The rows of a group lie close to one hidden flat surface of 9 dimensions, which may be shifted away from zero. Surfaces can cross.
In the rows, 128 means zero.
Known rows, each followed by its group:
[140 152 144  94  80  68  72 141 103 132 160 113  96 172] : Q_284
[109 175 165  85 116  86  70  79 203  65 154 130 101 165] : Q_284
[121 143 129  94 156 158 156  89 109 114 116 131 126 140] : Q_194
[ 82 120 155 194 101 101 112 106 132  86 134 102 123 135] : Q_564
[152 162 162 123 143 145 114  91 119 136  90 105 168 142] : Q_194
[160 127 158 119 121 151 108 114 129 131 159 128 119 157] : Q_289
[176 171 135 144  96  92 102 119 103 121 119  90 145 103] : Q_284
[ 73  85 118  90 160 175 184 124  79 156 135 203 114 121] : Q_564
[ 84  89  93 113 133 120  91 181 142 192 115 170  82  78] : Q_284
[143 145 113  91 153 110 114 111 139  92 123 122 122 133] : Q_284
[173 116  98 176 119 141 158 157 147 123 120  95 153 106] : Q_194
[ 99 117 141 141 182 165 165 115 161 124 111 133 119 126] : Q_564
[112 164 126 146 128 137 131 101 109 142  97 103 115 100] : Q_194
[134 125 167 179 115 122  98 151 161 166 121 104 100 130] : Q_289
[101 137 114 111 178 129 155 108 195 100 106 118 117 136] : Q_564
[ 88  70  59 117 124 105  97 141 114 101 122 142 130 124] : Q_284
[167 160 159 134 105 136 108 124 135 145 123 108 132 146] : Q_194
[177  65 133 164 105 157  97 166 128 142 152 142 179 153] : Q_289
[131 155  84  69 119  95 132 108 129  98 140 157 136 115] : Q_194
[168 139 122 149 132 131 175 135  97 121 117  84 160 150] : Q_194
[126 147 184 181 105 110 139 132 109 153 122  86 124 171] : Q_564
[155 106 112 161 146 155 135 119 130 101 122  98 184 132] : Q_289
[170 106 111 154  79 151  97 126 100 109 156 117 165 119] : Q_289
[113 148 135  77 143 134 155 112 108 143 126 141 120 168] : Q_194
[ 98 135 107 102 132 129 141 141 147 155 124 150  90 124] : Q_564
[122 126 116 131 134 120 149 133 122 140 121 154 148 104] : Q_564
[183 118 110 160  82 157 122 146 117 143 136 145 146  73] : Q_564
[ 29  95 135 143  82 136  78 121 137 115 145 165 110 130] : Q_284
[130 116 168 108 118 127 128 137 131 143 163 175 123 162] : Q_564
[155 153 167  80 128  88 146 141  60 164 131 118 167 214] : Q_284
[105 125 124 156 128 143 106 125 164 136 133 110 111  98] : Q_289
[174 152  69 107 110  97 153 160 128 153 100 102 167 139] : Q_564
[143 116  73 157 116 145 123 116  99  99 105 122 158  51] : Q_284
[116 110 116 147 142 178 152 133  68 154 124  85 177 146] : Q_289
[107  97 134 132 110 139  80 128 159 105 146 143 127 143] : Q_284
[177 125 143  87 139 148  98 158 166 154 142 173 129 115] : Q_284
[122 119  98 134 177 184 126  95 176  84 108 140 109  61] : Q_284
[132 124 100 136 132 118 155 126 125 112 114 119 160 141] : Q_564
[ 96 102 126 118  90 130  98 160 139 156 157 167  96 142] : Q_194
[133 112 136 141 121 178 124 133 161 132 145 144  77 113] : Q_194
[128 110 130 167 125 119 115 139 135 141 109 124 125 107] : Q_289
[147 115 103 116 125  72 133 105 102  94 116 167 143 128] : Q_289
[194 107 111 149  91 185 127 122  77 142 144 149 146  77] : Q_289
[171 147 116  91 142 103 128 139 178 119 132 141 152 136] : Q_564
[ 89 176 132 109 118 102 111 107 137 143 122 127  73 115] : Q_194
[163 166  97 154  96  94 102 147 129 162 117 100 163  41] : Q_289
[150 151 166 177 150 179 138  94 144 134 105 108  60  77] : Q_289
[ 91 147 150 132 158 194 138  89 127 139 105 124  73 113] : Q_194

New rows, each followed by its group:
[146 126 162  88 142 164 115 144 160 173 136 163 121 154] : Q_194
[166  87 149 170 106 148 113 138 113 130 132 122 152 168] : Q_289
[106 122 128 159 102 104 135 127 105 124 127 138 147 105] : Q_564
[149 126 131 129 121 155 118 134 109 140 127 129 104 109] : Q_284
[149 111 148 130 167 113 166 119 106 125 105 124 157 189] : Q_289
[145 163 159 133  98 133 119 114  76 160 109 105 137 145] : Q_194
[ 73 109 121 133 195 129 128 144 165 142  94  99  87 138] : Q_284
[184 124 125 140 117 171  95 134 147 120 135 134 107  75] : Q_284
[111 103 118 171 169 152 123 146 136 146  90  85  92 117] : Q_284
[191 169 136 103 107 159 135  99 132 109 150 133 103 107] : Q_194
[132 130 122 103 156 137 116 121 167 115 142 128 142 129] : Q_289
[ 98  97 137 170 132 158 168 141  84 170 114 157 135  92] : Q_564
[177 148 124 104  93 176  80  74  88 107 124 153 163  92] : Q_194
[123 121 160 146 125 141 136 122 126 126 142 138 120 146] : Q_564
[ 86 114 148 137  79  58 110 150 103 146 152 164 147 151] : Q_564
[145 140 205 179 129 131 119 167 168 200 129 145 104  88] : Q_564
[162 107 146  94 139 133 118 142 175 111 160 178 153 156] : Q_564
[175 157 125 134 159 135 123 119 148 113 107  97 121  90] : Q_284
[131 141 127 152 104 182 144  84  44 107 118 128 121  78] : Q_284
[161 137 131 104 123 184  88  57 136  67 141 135 133 139] : Q_194
[167 150 150 141 142 140 136 106 132 133 118 121 105 110] : Q_289
[129 141 133 146 136 148 135 128 142 151 109 119 104  97] : Q_194
[137 149 112  88 128 135 178 136  96 163 117 119 115 177] : Q_564
[163 115 107 169 183 158 154 101 160  97  88 110 152  81] : Q_289
[114 135 129 167 100 137 118 125 103 140 107 122 140  76] : Q_284
[109 147 110 130 141 109 171 107 132  92 126  95 106 146] : Q_194
[ 78  95 112 171 139 184 161 119 127 108 123 110  77 132] : Q_194
[132  63 140 148 171 167 162 114 124 111 111 151 128 172] : Q_289
[ 76 119 145 131 104 122 138 126  85 153 139 149  96 148] : Q_564
[151 151 101 169 135 104 151 114 139  98  99  91 167  88] : Q_564
[122 139 105 165 125  89 113 107 139  96 108  83 151 116] : Q_289
[160 121  87  92 149  92 110 145 172  89 121 130 180 128] : Q_284
[138 191 168 125 163 127 108  92 130 160  65  89 168 122] : Q_194
[116 124 123 109 182 124 132 130 141 121 107 109 113 154] : Q_284
[149 135  82 130  91 119 122  99 128  76 140 152 144  70] : Q_564
[164 145  85 128  96 177 131 115 150 116 127 113  78  95] : Q_564
[144 126 177 141 133  99 140 100  97 115 114 144  93 186] : Q_289
[136 136  74 104 123 132 142 155 169 158 102 118 113 114] : Q_564
[121 106 131 128 167 154 175 126 145 101 129 102 136 200] : Q_194
[115  94 176 167 151 142 136  93 140  74 152 164 165 124] : Q_564
[125 103 115  82 119 158 115 109 116 129 141 171 144 142] : Q_194
[140 132 100 137 147 114 143 153 186 136  93 104 147 132] : Q_564
[133 144 171  97 150  92 153 125 136 133 140 147 148 179] : Q_564
[116 146 140 146  91 158 120  95  88 120 137 111  87 132] : Q_194
[153 106 140 119 109 135 124 178 108 198 122 152 175 151] : Q_194
[127 158 149 128 137 104 112 116 165 123 109  96 132 154] : Q_194
[115 137 136 177  76  98  72 129 124 108 128  81  94 133] : Q_284
[191 120 130 144 121 164 133 110 112 137 119 172 103  70] : Q_289
[106 110 150 160  77 113  87 123 115 141 148 144  80 136] : Q_289
[141  88 126 187 129 114 118 161 125 159  98 134 153 113] : Q_289
[115 125 130 126 117 146 101 120 156 119 133 136 101 127] : Q_194
[122  88  81 113 130 143 127  99 112  85 139 168 135 117] : Q_289
[ 83 124 128 122 139 116 158 105 104 119 129 157 123 124] : Q_564
[211 100 137 160  58 163  71 150 124 136 174 157 141 108] : Q_289
[ 92 139  65  99 145 139 190 107 109 105 132 146  75  89] : Q_194
[ 94 173 144  73 103  65  80  96 128 123 130 136 131 178] : Q_194
[125 128 141 100 115 117 158 133 130 120 163 125  80 193] : Q_194
[ 96 172 130 118 147 123 133 114 118 160  98 118  68  71] : Q_284
[173 111 113 130 114  89 126  73 109  44 128 138 160 168] : Q_289
